The groups are shells around one centre, one inside the other: the same stretched ball of 5 dimensions in 10 sizes.
Some rows, each with its group after it:
[-1.13  1.22 -0.40 -1.10 -1.28 -6.15 -4.76  5.93] : Q_980
[ 0.62  3.97  1.45  3.76 -1.29 -2.85 -2.05  2.01] : Q_354
[-2.44  3.05  2.76 -1.79  0.63 -1.63 -1.74  6.28] : Q_172
[-5.84 -0.46  0.44 -2.72 -0.57 -7.78 -6.53  2.87] : Q_967
[ 1.86  3.51  1.28  1.88 -2.34 -4.72  0.21  4.33] : Q_967
[ 0.87  2.28  1.08  0.91 -2.60 -5.37 -0.82  4.33] : Q_967
[-2.10  2.83  1.57 -2.44  0.05 -4.91 -1.66  6.61] : Q_547
[ 0.13  5.88  2.13  2.88  0.83 -0.88 -1.48  3.85] : Q_967
[ 0.29  2.88  0.17  1.04 -1.48 -5.65 -2.72  4.51] : Q_883
[-0.59  2.45  3.09  1.42 -1.41 -0.71 -1.12  3.44] : Q_536
[-4.44 -0.28  2.45 -2.14 -1.55 -4.98 -3.14  2.94] : Q_172
[-1.34  1.27  1.93 -0.66 -2.29 -5.52 -0.97  3.78] : Q_172
[-3.80  0.13 -0.57 -1.13 -0.91 -7.37 -7.13  3.36] : Q_967
[-2.55  2.62  1.03  2.10 -0.29 -3.98 -5.03  1.31] : Q_883
[-3.59  2.14  1.20 -2.49  0.39 -5.40 -3.64  5.49] : Q_354
[-1.39  2.20  2.68 -0.97 -1.38 -3.83 -0.19  4.69] : Q_209
[-0.68  4.29  2.10  1.24 -0.47 -3.95 -0.52  3.42] : Q_883
[-2.24  3.18  0.55  0.93  0.51 -3.82 -5.24  3.62] : Q_536
[-1.85  3.26  1.78  0.87 -0.61 -4.79 -1.91  2.62] : Q_547
[-0.14  4.47  2.44  0.33  0.30 -1.08 -0.73  6.11] : Q_353
[-0.68  3.43  0.33  0.12 -0.59 -6.15 -2.56  4.84] : Q_883
[-1.76  3.28  2.09  3.72 -0.41 -1.55 -3.96  0.37] : Q_883
[-1.72  5.08  3.36  2.92  0.56 -0.90 -1.03  1.35] : Q_980
[-2.02  4.00  2.36  0.02  0.36 -3.33 -1.31  4.07] : Q_547
[ 0.68  3.97  2.96  4.39 -1.71 -1.06 -0.33  0.95] : Q_209
[-4.58  1.10  1.03  0.37 -0.07 -4.42 -6.60  1.43] : Q_380
[-2.52  3.54  2.17  1.28  0.70 -1.52 -3.72  3.00] : Q_547
[-2.69  3.49  1.89  0.36  0.17 -4.45 -2.43  2.86] : Q_380
[-4.67  1.09  3.30 -1.16 -0.13 -1.95 -3.39  2.78] : Q_380
[-3.65 -0.36  1.46 -1.42 -1.64 -5.03 -4.57  3.25] : Q_209
[-1.57  4.20  0.75  0.92  0.80 -3.78 -3.92  4.31] : Q_172
[ 0.94  4.43  1.01  2.84 -1.24 -4.66 -1.14  3.02] : Q_353
[ 0.97  4.93  2.02  2.85 -0.37 -1.31 -0.98  4.01] : Q_354
[-0.69  2.16  0.69  3.04 -1.67 -4.00 -4.42  1.47] : Q_353
[-2.17  3.36  2.63 -0.39 -0.15 -3.58 -0.90  3.97] : Q_354
[-1.94  2.24  3.49  0.00 -1.13 -1.99 -0.46  3.38] : Q_209
[-2.55  1.22  2.31 -2.57 -1.32 -5.13 -1.05  5.30] : Q_536
[ 2.04  5.02  3.08  4.30 -1.10  0.86  0.34  3.16] : Q_980
[-4.18  1.46  1.53 -1.31  0.59 -2.86 -5.62  4.32] : Q_536
[-3.96  0.88  2.64 -0.88 -1.23 -4.61 -2.55  2.07] : Q_380
[ 1.18  4.66  1.24  3.81 -0.46 -1.28 -2.67  3.46] : Q_980
[-0.08  2.36  2.02  2.30 -2.35 -3.77 -1.19  1.99] : Q_209
[ 0.47  4.23  3.05  5.06 -1.78 -1.62 -0.17 -0.28] : Q_980
[ 0.05  4.93  2.74  1.79  0.20 -0.56 -0.54  4.55] : Q_547
[-3.45  0.79  1.82 -1.20 -1.57 -6.30 -2.61  2.62] : Q_536
[-4.03  2.02  1.86  0.26 -0.08 -4.29 -4.26  1.67] : Q_354
[-3.26  2.84  3.93 -0.14  0.06 -1.18 -1.05  2.91] : Q_353
[-1.05  2.82  3.43 -0.12 -0.93 -1.31  0.06  4.67] : Q_353
[-0.68  2.45  2.77  3.65 -2.28 -2.56 -1.37 -0.07] : Q_172
[-5.40  1.18  1.96 -0.38  0.23 -3.99 -5.59  1.35] : Q_380

New rows, each followed by its group:
[-1.74  2.63  1.80  1.51 -1.40 -5.19 -1.96  1.47] : Q_353
[ 0.73  3.01  2.14  0.43 -1.93 -3.69  0.48  5.07] : Q_353
[-1.02  4.91  2.54  2.33  0.46 -1.49 -1.53  2.86] : Q_547
[-0.79  1.35  2.10  1.58 -2.67 -4.10 -1.60  1.88] : Q_172
[ 0.73  3.43  2.21  0.30 -1.26 -2.54  0.13  5.87] : Q_380
[-0.45  4.01  0.83  1.97 -0.21 -3.77 -3.14  3.60] : Q_354
[-2.81  2.99  0.58 -2.51  0.72 -6.10 -3.42  6.46] : Q_172
[-2.73  3.64  2.19 -1.50  0.87 -3.52 -1.87  5.45] : Q_380
[-1.59  1.24  1.43 -0.97 -1.05 -3.04 -3.52  5.55] : Q_980
[-3.97  2.21  1.34 -0.92  0.35 -4.96 -4.40  3.37] : Q_354
[-1.95  3.78  2.39  0.00  0.03 -3.73 -1.05  3.88] : Q_547
[-3.45  2.81  1.22 -0.03  0.41 -4.86 -4.27  2.93] : Q_209
[-1.31  2.48 -0.05  0.06 -0.79 -6.39 -4.02  4.38] : Q_547
[-2.80  2.64  1.00 -1.60  0.10 -5.86 -3.14  5.00] : Q_354
[-2.39  1.20  0.67  2.09 -1.72 -5.52 -5.13  0.52] : Q_536
[-2.00  1.84  2.93 -0.92 -0.73 -1.47 -1.75  5.03] : Q_172
[-0.56  3.28  1.32  3.83 -1.14 -3.04 -3.51  0.89] : Q_883
[-3.00  0.84  1.27 -1.73 -0.66 -4.11 -4.40  5.03] : Q_547
[-0.89  4.40  2.74  3.10  0.27  0.21 -2.41  2.44] : Q_209
[-2.47  2.40  0.97 -0.07 -0.66 -6.06 -3.28  3.11] : Q_354
[-3.66  1.37  0.44 -0.27 -0.43 -6.10 -5.64  2.60] : Q_547
[-1.00  2.20  0.77 -2.18 -1.03 -6.16 -1.75  6.83] : Q_883
[-0.32  3.12  0.40  0.80 -1.18 -6.07 -2.46  4.11] : Q_547
[-0.98  3.06  2.52 -1.82 -0.76 -3.99  0.50  6.36] : Q_536
[-2.97  1.75  2.15 -2.30 -0.02 -3.00 -2.85  5.98] : Q_209
[-0.18  3.81  3.70  1.88 -1.30 -1.39  1.15  2.79] : Q_353
[ 1.45  5.08  1.38  2.17 -0.21 -1.88 -1.18  5.45] : Q_536
[ 1.34  4.77  2.97  2.65 -0.97 -0.71  0.82  4.03] : Q_883
[-3.25  1.82  2.35 -2.26 -0.48 -4.72 -1.71  4.78] : Q_547
[-0.47  3.54  2.56  0.06 -0.96 -3.44  0.37  4.73] : Q_354
[-2.48  3.83  3.62  3.11  0.49  1.01 -2.82  0.89] : Q_172
[-0.48  1.87  1.20  1.98 -2.02 -3.96 -3.07  2.50] : Q_547
[ 0.79  5.78  2.19  1.46  0.13 -2.61  0.64  5.20] : Q_536
[-1.61  1.58  0.44 -2.34 -1.07 -6.57 -2.87  6.47] : Q_547
[-3.35  1.22  0.56 -0.78 -0.26 -4.83 -5.80  3.91] : Q_354
[-2.52  1.65  0.82 -1.74 -1.10 -7.27 -2.68  4.50] : Q_209
[-1.90  2.35  1.24  1.04 -1.27 -5.65 -2.83  2.05] : Q_547
[-3.11  1.97  2.63 -0.07 -1.00 -4.40 -1.83  2.09] : Q_209
[-2.78  3.46  1.72 -1.55  0.67 -4.61 -2.22  5.26] : Q_380
[-0.61  3.83  1.91 -0.86  0.26 -2.30 -1.32  6.92] : Q_353
[-1.48  3.67  3.09  1.96  0.05  0.00 -2.05  2.90] : Q_354
[ 0.20  4.00  2.72  3.03 -1.44 -2.51  0.02  1.88] : Q_547
[-0.81  1.54 -0.01  1.84 -1.99 -5.85 -4.65  2.35] : Q_172
[-3.82  0.60  0.52  0.83 -0.98 -5.41 -6.61  1.10] : Q_353
[-3.93  1.16  1.91  1.20 -0.25 -1.94 -6.01  1.36] : Q_536
[-1.89  4.07  2.39 -1.20  0.78 -2.77 -1.11  5.99] : Q_380
[ 0.24  5.13  2.30  4.38 -0.15 -0.73 -1.81  1.70] : Q_209
[-2.96  0.76  0.52 -3.01 -1.04 -7.20 -3.62  5.77] : Q_547
[-0.98  1.85  2.36  0.76 -1.94 -3.36 -1.32  3.10] : Q_354
[-4.66  1.31  2.49 -0.85  0.21 -2.55 -4.57  2.80] : Q_354
[-3.40  2.38  3.31  1.03 -0.40 -2.03 -2.35  1.23] : Q_354
[-3.63 -0.20 -0.02 -2.05 -1.18 -6.86 -6.05  4.36] : Q_380
[-3.13  0.93  1.46  1.35 -1.16 -3.63 -5.30  1.16] : Q_354
[-5.00  0.97  1.04 -2.94  0.53 -5.31 -5.55  4.89] : Q_209
[-0.74  3.09  3.45  1.04 -1.26 -1.61  0.30  3.34] : Q_883
[-0.09  2.90  2.28  0.49 -1.71 -3.86  0.08  4.22] : Q_547
[ 0.45  5.11  1.69  0.30  0.16 -3.25 -0.13  6.28] : Q_380
[ 0.05  5.05  2.68  0.80  0.15 -1.78  0.37  5.33] : Q_883
[-2.29  2.01  2.28 -2.11 -0.87 -4.79 -0.93  5.32] : Q_883
[-2.91  2.22  1.36 -3.16  0.20 -5.22 -2.60  6.78] : Q_883
[-0.49  2.65  2.74  2.06 -2.09 -3.22 -0.31  1.85] : Q_380
[-3.91  0.35  2.93 -1.41 -1.35 -3.62 -2.58  2.85] : Q_353
